The rows of a group lie close to one hidden flat surface of 12 dimensions, which may be shifted away from zero. Surfaces can cross.
Known rows, each followed by its group:
-133  196  144  109  449 -290 -584  152 -163 -238  -24   13  -13  -81  140  150 -319  231  368  457
ros
  -5   81 -184  181 -255  -12  -40  257  316 -360 -307  119   96   47 -127   78  173  294 -524 -200
Pid
-158  296  144  188  -86 -230  143   52 -215  322  318   26 -109 -154  627 -361  148 -262   62  665
Kur
 219  199  244  223   14  117  247  -24   88  228  -33 -280 -169   67 -162  307 -124  355  584  102
ros
 165  -20  294  -92   66 -206  306   52  328  -56  250  -40  105   65 -118  113  167 -174  146 -264
refeg
  11   44  195 -239 -221 -140  166 -359  -60 -391   24 -152 -277  -30 -360  610  -23  254 -218  -75
refeg
  32  303 -180 -265 -220   29 -492    1  240  245   10  153   73 -142  342  268   40 -372 -195  -13
refeg
-418  176  171 -801  -18 -410  297  -64 -140 -265  -36  439  -82 -253 -211  280   52 -340  -59   96
Kur
-222 -183   57 -210  197  -37 -131  294 -209 -213  514 -157 -118  119 -291  151  181 -243  152 -111
refeg
-623 -203  146   30  101 -159  321 -187 -251  344 -286   46   87 -161 -278 -291 -202 -173 -147   23
gobe
 186 -259 -303   92  230  249 -267   51  102  278 -114  107  251  101 -355  172 -105 -281  116 -525
refeg
 -27    9  115 -119  115  125 -376 -128  266  273  -12  -31  111  162   57  400 -325 -338  131  139
gobe
-431  277  292   99  -33 -416  302  272  321 -110 -303   66  -68 -200  -40 -273  -37  -71  -57  333
Pid
 -56  -34  259 -206   46 -168 -165 -198  -84  528  171 -475 -162  191 -376  220 -121 -114  341 -420
Pid
 258  157 -530  -81  265  230   76  168  -43 -230 -218  370  -82 -146 -201   72   81 -110  257  286
refeg
-264  173 -175 -141 -215  524 -235  139   41 -140    2 -126 -144   16  490 -514 -124  -35 -259  283
gobe
 -20  -86   88   54 -566  370  569 -221   59  -66  151  -82 -259 -222  204 -100  139 -168 -349   83
refeg
 216 -284 -120  171    8  238 -105 -164 -279  -37  105  122  161 -335   40  437   63  231   28 -263
gobe
-208  -43  224 -128 -226  461  285 -323  105  -12 -192  102  120 -434  463  -40 -239   86 -119  200
refeg
 282  232 -168  -89 -329  341  199  144  458 -153 -362  132 -180   -7  -97   62  -59   43   37 -117
Kur
 -30   71  257   44  286 -279   45   69 -306  -82  579 -397 -124   69    8 -247  169   74  279   42
gobe
-280 -269  517 -169  479 -244 -320 -153  256   84  -24 -138  228   19  -71  218 -444 -177  361  100
ros
  59  321 -315   31  234    9 -399  -12  -80 -244  -96   54    8 -360   21  293   74  152  -81  297
Pid
 644  -59 -383  313  434   20 -127  301 -127  -43  240   54  201  -99  103   -3  480  419  550   18
Kur
 -39  231  -94 -541  -79  434  -16  239  214 -416  129   48 -230 -355  206   70  120 -173  186  127
refeg
-120 -131   74   74  108   83   32 -144   53 -251 -314  -81 -244   -9 -375  124 -428   48  145  277
refeg
 157   61   71  -69  397   62 -143  133  281  -59   86  -48  181 -146  222 -205  -13  -85  398   59
Pid
-338 -493  379  125  -86  270  461   34 -167 -319  136  -11  192  103 -130  226  -51  429  -95 -160
Kur
 -14  228 -177 -164 -455  625  258   15  161  415   12  167  124   31  528   88  171  -87 -138  200
gobe
-233  116  407  414  -11  192  167  172 -366  451  258  152  178 -157  383  203 -327  -29  392   -1
ros
-289  311  -45 -437   52 -117  148  484 -145  205  -73  156  413 -189   83 -177  511  573   90 -583
gobe
 -76  341 -389 -616  221  149 -153  394  -71  -13  -81  394    1 -149 -108   64  120 -228  368   -6
Kur
 204  256  207 -238  181 -286   23 -132  281 -158 -205    9   -8 -231 -180  317  -70  169  305  -71
gobe
 227 -215   48  -29  -71  237  528 -281 -417 -362  617 -397 -398 -339 -340  -23  282  -89   51 -359
refeg
 -21  292 -172  -95 -111   37 -206  -46 -323  354   95   98  -27   53  116  431   77   68   52  176
ros
  -1  385 -270  134  153 -261 -402   31  -21  150 -166   10 -121 -185 -163  152  -14 -154  -36  257
Pid
 278  173  -58 -224 -432  449  377 -479  172  281  -60   94   14 -225  384  428  133   75 -112  165
Pid
  81   91 -163  400  214   -1   63  386 -288 -108  203 -182 -131  184  179 -415  247  474  354  563
ros
 199    8  190   85   50   90  386 -109  515 -101  -77  219   37 -403  317 -267 -127 -524  155  320
refeg
 358  -50  -54   39 -103   84  608  -99  -99 -185  230    9 -115    1   81 -208  355  124   58  134
Pid
 210  125  463  320   -3  -69  256  -54  159  558  311 -468   -2  270  -21  255   -3  130  513  -27
Kur
 150  237 -342 -297  145   73 -281    2 -320 -107  330 -223 -333 -191  126 -383  196 -161   94   41
ros
 140  157   16 -200   -3 -286 -220  130  425  -60   40 -226   -2  323  213 -239  266  154  -49  206
ros
-109 -326  205   81  111 -106   -1  -48   30 -569 -201  -52   51 -195 -264 -124 -163  377 -180 -367
gobe
-337 -161  181  256  141 -359  459  278  142  138 -118  300  282  121 -279  -44   97 -214  -36  119
Pid
  63  -39  -54  313  -60  -18  188  -26 -204 -308 -222  387    3    6 -155  471 -163  257  -65  251
ros
 153  -48 -251 -106 -409  458 -152  -37 -201 -352  394  198   74  327  352  795  254  262 -459  243
gobe
-251 -580  380   87   79  308  219   50  269  253  248 -324  246  133  187 -553  -74 -235  104 -263
ros
-367   77  101 -251   28  -47 -357   -8 -301  532   55 -370   80  -93 -135   15   -1  218   40 -621
gobe
 -78  185  387    2  177  -66  209  -41   29  252  113 -157   12  -49  226  146  -63  175  549  474
ros
  -2 -223 -106   31 -428 -150 -393   18  196 -289 -262  186   70  -98  313 -110   58  125 -698 -263
Kur
 192  319  226  -47 -113  -29  335 -328   50 -210  139 -433 -297 -319 -153  259  147  358   59   -3
Pid
  39 -682  183  566  278  189 -525 -173 -115 -146  101 -601 -129 -128 -175 -293 -460  128  173 -404
Kur
-211   43  -87 -171  391 -142 -468 -159 -344 -385  -15    7 -163 -271  142   65 -219  132  138  705
ros
 -22  260  -66  -33 -200 -332 -441   -7  137  430 -120    9 -126  220  -64  178 -135 -432 -162  -61
Kur
 -72  -44  322 -246   85 -610  216 -120 -173 -263  519  -82    2  133   -6  -70  333 -159 -213    2
ros
 305 -104 -134  162  280   34  335 -368  -66   85 -233  410  305 -255 -125  210  -68 -121   47   -6
refeg
 415   -4   32  556 -414   31 -155 -254  109  187   57 -411 -252 -108  378 -200   54  204 -190  -13
Kur
 272 -434  231  -66   70 -116  -88 -252   -8 -301  162 -308 -214  212 -127 -277 -183   31  112 -300
Pid
-499  134 -420 -371  -68  321 -400  226 -691  147  163   57 -205    6 -143   46  -23 -198 -111  -61
Kur
  27 -259  234  179  -32  500  227 -200  -35   18   40 -477 -162 -587   88 -521 -194  172  291 -442
gobe
 226 -134 -226  474  409 -212  404 -213 -197  199  -10  211  -87 -186 -384  -18   -7 -553  316  487
Pid
 -22  -95  156 -313  173   36  554 -206  113 -242 -103  467  166 -202  -33  362  -34 -163  167  348
ros
  93 -265   67  571  263 -238 -387   97   12 -109   69 -172  -23   46   50 -346 -216 -110   80   70
Kur
  23 -170  -83  177 -242   87  813 -312 -413   34  188   60 -164   27  -78   70  309   86 -126  463
ros
 311  -43   11  156  290   -7 -177  143   -3  263  329 -373  136  119 -123 -338  140  -29  282 -688
refeg
 176 -202  -40  138  230   87  255  187   41 -384  -35  390  290 -193  201   50  208  329  204  271
Kur
 -88    3  456  -55 -220   -1   59 -102  153   91  357 -269   75  209  305  219   36  108 -101  -67
gobe
-269 -124  692 -178  -16  133  302   38  564   97  -37 -133  134 -114  226 -169 -309 -136  318 -162
Kur
 -73 -248  159   -3  -28  217  301  -79  302  439 -106  279  283  -37  390 -223 -125 -423  149  203
Pid
-114   67  -48 -377  -32  204 -368 -332 -106 -483  -26  -14 -333 -573   90  288 -251 -147 -124  264
refeg
  67  294    3 -724 -243  131  345   95   -7 -284   24   62 -134   23    9  222  312  525  146 -102
Pid
 452  376 -344 -176   67  -48   -2 -166 -213 -314  144  -41 -167  -89 -289  568  379  384   40   33
Pid
  82   45   51  237 -504 -205  268 -382   31 -106 -209   -4 -201  -64   33   71   20  108 -604  107
gobe
-291 -185  -21  210  150  -65 -469   72 -298  201  318 -145   95  231  172 -211  -85 -261 -161   97
gobe

New rows. What belongs after each?
  38   85 -206  198    3  483  139 -296 -276  693 -222 -111   -1  -53  -23  -64 -200  118  262  -14
refeg
 180  172 -207  344 -298  466  216  188 -288  194  301 -259 -128  142  251   -7  289  471   87   87
Kur
 -56  -35  410 -117  322 -190   79  -32  411 -365 -166   -2  107 -129  -32  -28 -293  -15  199  112
gobe
 170 -432   85  282  160 -436 -336 -306  -32  -60   76  -28  105  262 -123  105 -159 -210 -220  -48
Pid
 -94 -266  257  148  262 -176  -88 -462 -122 -480   15   44    3 -429  292  -69 -308  -75 -125  614
Pid
 211  134  122  343 -484   -2  -24  -93  356  -39 -126 -151 -174 -121  545 -309  -37   90 -305  172
Kur
 136  511   66 -304 -271 -180 -138 -191  195  154   12   42   15  -69  462  350  195  149 -146  251
Pid
-180  208   57 -558 -207  402  193   63   97  -93   68  -52 -170  -99  -18  428   64   83  182   79
refeg
 456 -135 -489  549  168 -100  109 -285 -244 -179 -319  345   33  -99 -269 -136  -48  -30 -249   75
refeg
 -93 -271 -133  348   15 -207 -335 -217  -63  -72 -190  106  -45   63   96 -113 -236 -229 -343  527
ros
-119 -226  -69 -136 -245  306 -314 -126  400  438 -438  208  187 -205  168   98 -326 -452 -152 -272
Kur
-311   19  163  -76 -355  120   72   69  376 -232 -263   38   93  152  312 -281 -117   99 -540   44
gobe
 -50   40 -138   29 -330 -116  137  169 -370  -20  398  409  330  301  398  464  634  313 -509  129
gobe
 235  429  -33 -334 -415  105 -318 -138  572   44 -337   20   20  -92  396  337   -2  189 -256  -41
Pid
-175  192  201 -358  337 -219 -166   68   39 -102   16  461  270 -218  245  343 -184 -238  241  261
ros
  18   -4   10  -43  -98    7 -288 -241  116 -185 -406  -77 -105  133 -224  632 -249  501  -79  229
ros
 136    6  -32  111 -314  173 -370 -168  383 -384 -225  -47 -167  136  228   43 -307  -53 -474  222
gobe
-100  255  -55 -209 -478  399  -44   74  134  138 -229  142   79  263   39  768  -34  411 -192  -45
Kur
  59 -301   58 -283  146  131  -75 -468  -70   -3 -135   32  -53 -758   82   96 -150 -131  234  -36
Kur
 422 -157 -197  194   17  341  426 -199  -11 -324 -159  206  -94 -402 -134  162   12   75  166   71
gobe
 338  192 -217  -37  223 -117 -443  135  164 -341 -168   84  -13 -182  -30   40  -30  153  151  -87
gobe
  49  529  189   68  -83 -387 -277  318  901   67 -406 -113  105  -28   37   10  -32   -5  -80 -141
Pid
-167  102   95 -261  -34  255  203  120   29  391  188   10  263  205   96  189  176    8  135 -121
gobe
 153  324  326  157 -347   52  275   85  319  345  187 -427 -205  226  182 -139   44   51  220 -118
Kur
 -87  -38   46  350    3 -793  154 -151 -208  120  -37   63 -120  244 -556  245   61 -233 -270  201
Pid
-113   46   35  106   70  -88 -285  -93 -413 -181  294 -173   37 -236  438 -412   62  227 -247   -5
refeg
 192   13 -280   97   48  312  -15  203   83  601  -46  175  227  109   31  207  122 -169  346 -114
Kur
  14 -272 -161  269 -100   -3  433   61 -343  -21  101 -140  -59  206 -521 -211  266  196 -215 -492
gobe
-541 -110   56 -231 -264   -3  398  355  241  -13 -544  394   52  125 -311  -31  -89  -31 -152  -68
Pid
  96  137  153 -254   48  241   36  174  277 -380  -65  -73  -68 -275  222 -157  -56  262  329  -16
Kur
  15  475 -137    6 -435 -519  176   75   -6  -22 -215  168  -33    8  185 -208  416  310 -560   13
gobe
 245 -377 -229  275 -203  372  195   -7   26  236  149  117  209  161  317 -335  196 -171 -170 -141
Pid
-337 -194  111  -84   -2    7  325  287 -217 -579   98  131  223   25   32 -241  267  518 -288 -154
gobe
 157  388 -135    5   61   95 -398  -66 -280 -113 -112  354 -178 -463   80  331 -439 -308  162  -52
ros
 168  240   93  112  -79 -368 -315   96  464   65  -60 -555 -184  436  275 -290  205  484   77  529
ros
-279 -117  346  267  185 -269  317  -60  181  459 -138 -125   22  -54 -389   18 -224 -427  248   51
Pid
-206  229  175   74   12 -188   -3   44   49  177  -55  -23  -60   54  252 -154 -125  -81  103  536
refeg
 152   50  118 -266   -9 -118  413 -154  -43 -541  335  -65 -470 -211 -436  413  194 -239  137  164
refeg
-140  467   36 -600 -180  -85 -210 -418 -251  392  165  138  -91 -285  319  557  -26 -338  -51  280
ros
  52 -218  -72   12   85  143   64   55 -312   79   35  171  331 -417  -19  252  237  411  134 -526
gobe
 -40 -149 -316  208  -47   50  367   47 -738 -201  288  170 -177  -30 -166  -24  322  109 -133  233
Kur
-350 -505  -73   42  438  384 -291  390 -214 -275   30  -88  284  191 -277 -253 -204  309  151 -414
refeg
  99  210 -172 -185  -87   -3  -55  -23 -420  111  614   26   68 -280  398  -14  509 -176 -201 -141
refeg
 285  585 -303 -181  -40 -290 -235   -4 -550 -199  201  176 -283  -17 -250  618  195  167   17 -103
ros
  38 -116   34  180 -174 -378  224 -139  177 -257 -261  223 -111  318 -486  492  -84 -111 -351  222
refeg
 286    1  -52  458  143 -314  -86  -72  243 -285  -26  -99  182    8 -406  493  182  202 -334 -213
Pid
  65  428  428 -183  -59 -149  -59  454  380 -266  107 -211  101  247  321   43  146  718  262 -163
ros
-293 -118  108  -60  147  201  315 -212 -302  578   54   21  174 -315   11   51  -57 -173  275   13
gobe
  -7  334 -482   91  -81 -408 -269  173 -334  248 -235  530  216 -284  282  -46  405  114 -317   68
gobe
  86  -42 -116   15  128 -143 -418 -176 -199  -57   97  108  281 -158  182   63   36   47 -321 -310
refeg
 -30 -297    5  251  171   12  258  137  129 -190   84  309  179 -168  159 -330    0 -469  -28  277
refeg
 154  187  -65   40 -303   -1  246 -217 -500  190  125 -150 -142 -577  138   36  392  473  -49 -328
gobe
-140 -335  471  338  -38 -441   41 -306 -158  467  256 -198  216   78  -87  229  -35  -72 -131 -301
gobe
 291  169  202  132  202  130  329  131  158 -151  110 -608 -383   24 -201 -606  -62  255  628 -108
refeg
  89 -282  188  304 -273 -389   10 -223   45 -208   -8 -222 -125  368 -326  163  -31  166 -468 -181
ros
 -59  199  393   10  -61 -163   65 -247   18  -38   73 -284 -234 -151  300   -2 -148  164  128  457
ros
  41 -198  -65  381  226  130  225  222  118 -415 -237 -114 -280   94 -334 -536 -266   14  285  301
refeg
-294 -191   67  -15  -74  259  313  -88 -113  331 -156  -34  154 -186 -148 -118  -43   58  -29 -369
gobe
-313  -15   91 -307 -163 -377 -204  -49 -377 -402  125  -44 -158  139 -322  349   45  253 -401 -262
Kur
 118  207  278  -44 -103 -151 -120 -152  354  184  243 -568 -285  546 -213   69 -144 -229   20  -57
gobe
  35  404 -467 -217   95 -117 -242  301 -250  -93 -313  404  157 -624  257 -191  343  455   33 -132
gobe
 125  149  304   13 -129 -698 -437  -61  158 -153  -33 -204   70   55  -63  274   71  409 -295 -500
gobe
-363 -529   29   38   58  700 -206 -247 -254  -78   50 -315 -132 -373  197 -456 -427 -105  -17   16
ros
 169  429 -335 -114 -309  215  282   69  -75  408  -62  204   20 -235  370  -56  401   69    2   88
gobe
 144   70 -375  199 -166 -125    5 -182 -458   49  143  273  -75   61  -12  366  247  -66 -316  381
gobe
-336 -128 -173   31  170   18 -167 -143 -547 -151   30  -85 -171  -93 -237 -131 -178  -14 -182  169
gobe
  79  249  -12 -113 -144  -38   63 -174 -137  481  -13  106  140 -316  192  393  209  121   88 -100
gobe
-191 -210  224  -90  259 -304 -367 -252 -124 -132   64  130   85 -116  363  -61 -263 -185  -12  449
Pid
 122  103 -496  206  111  217 -138  140 -222   44 -375  232   92  139  -84 -138  -40  327  -21  108
refeg
 -87 -129  146 -521 -109  200  336  -58 -417  203  377 -116 -220  125  213 -345  143   23  399   -1
Pid
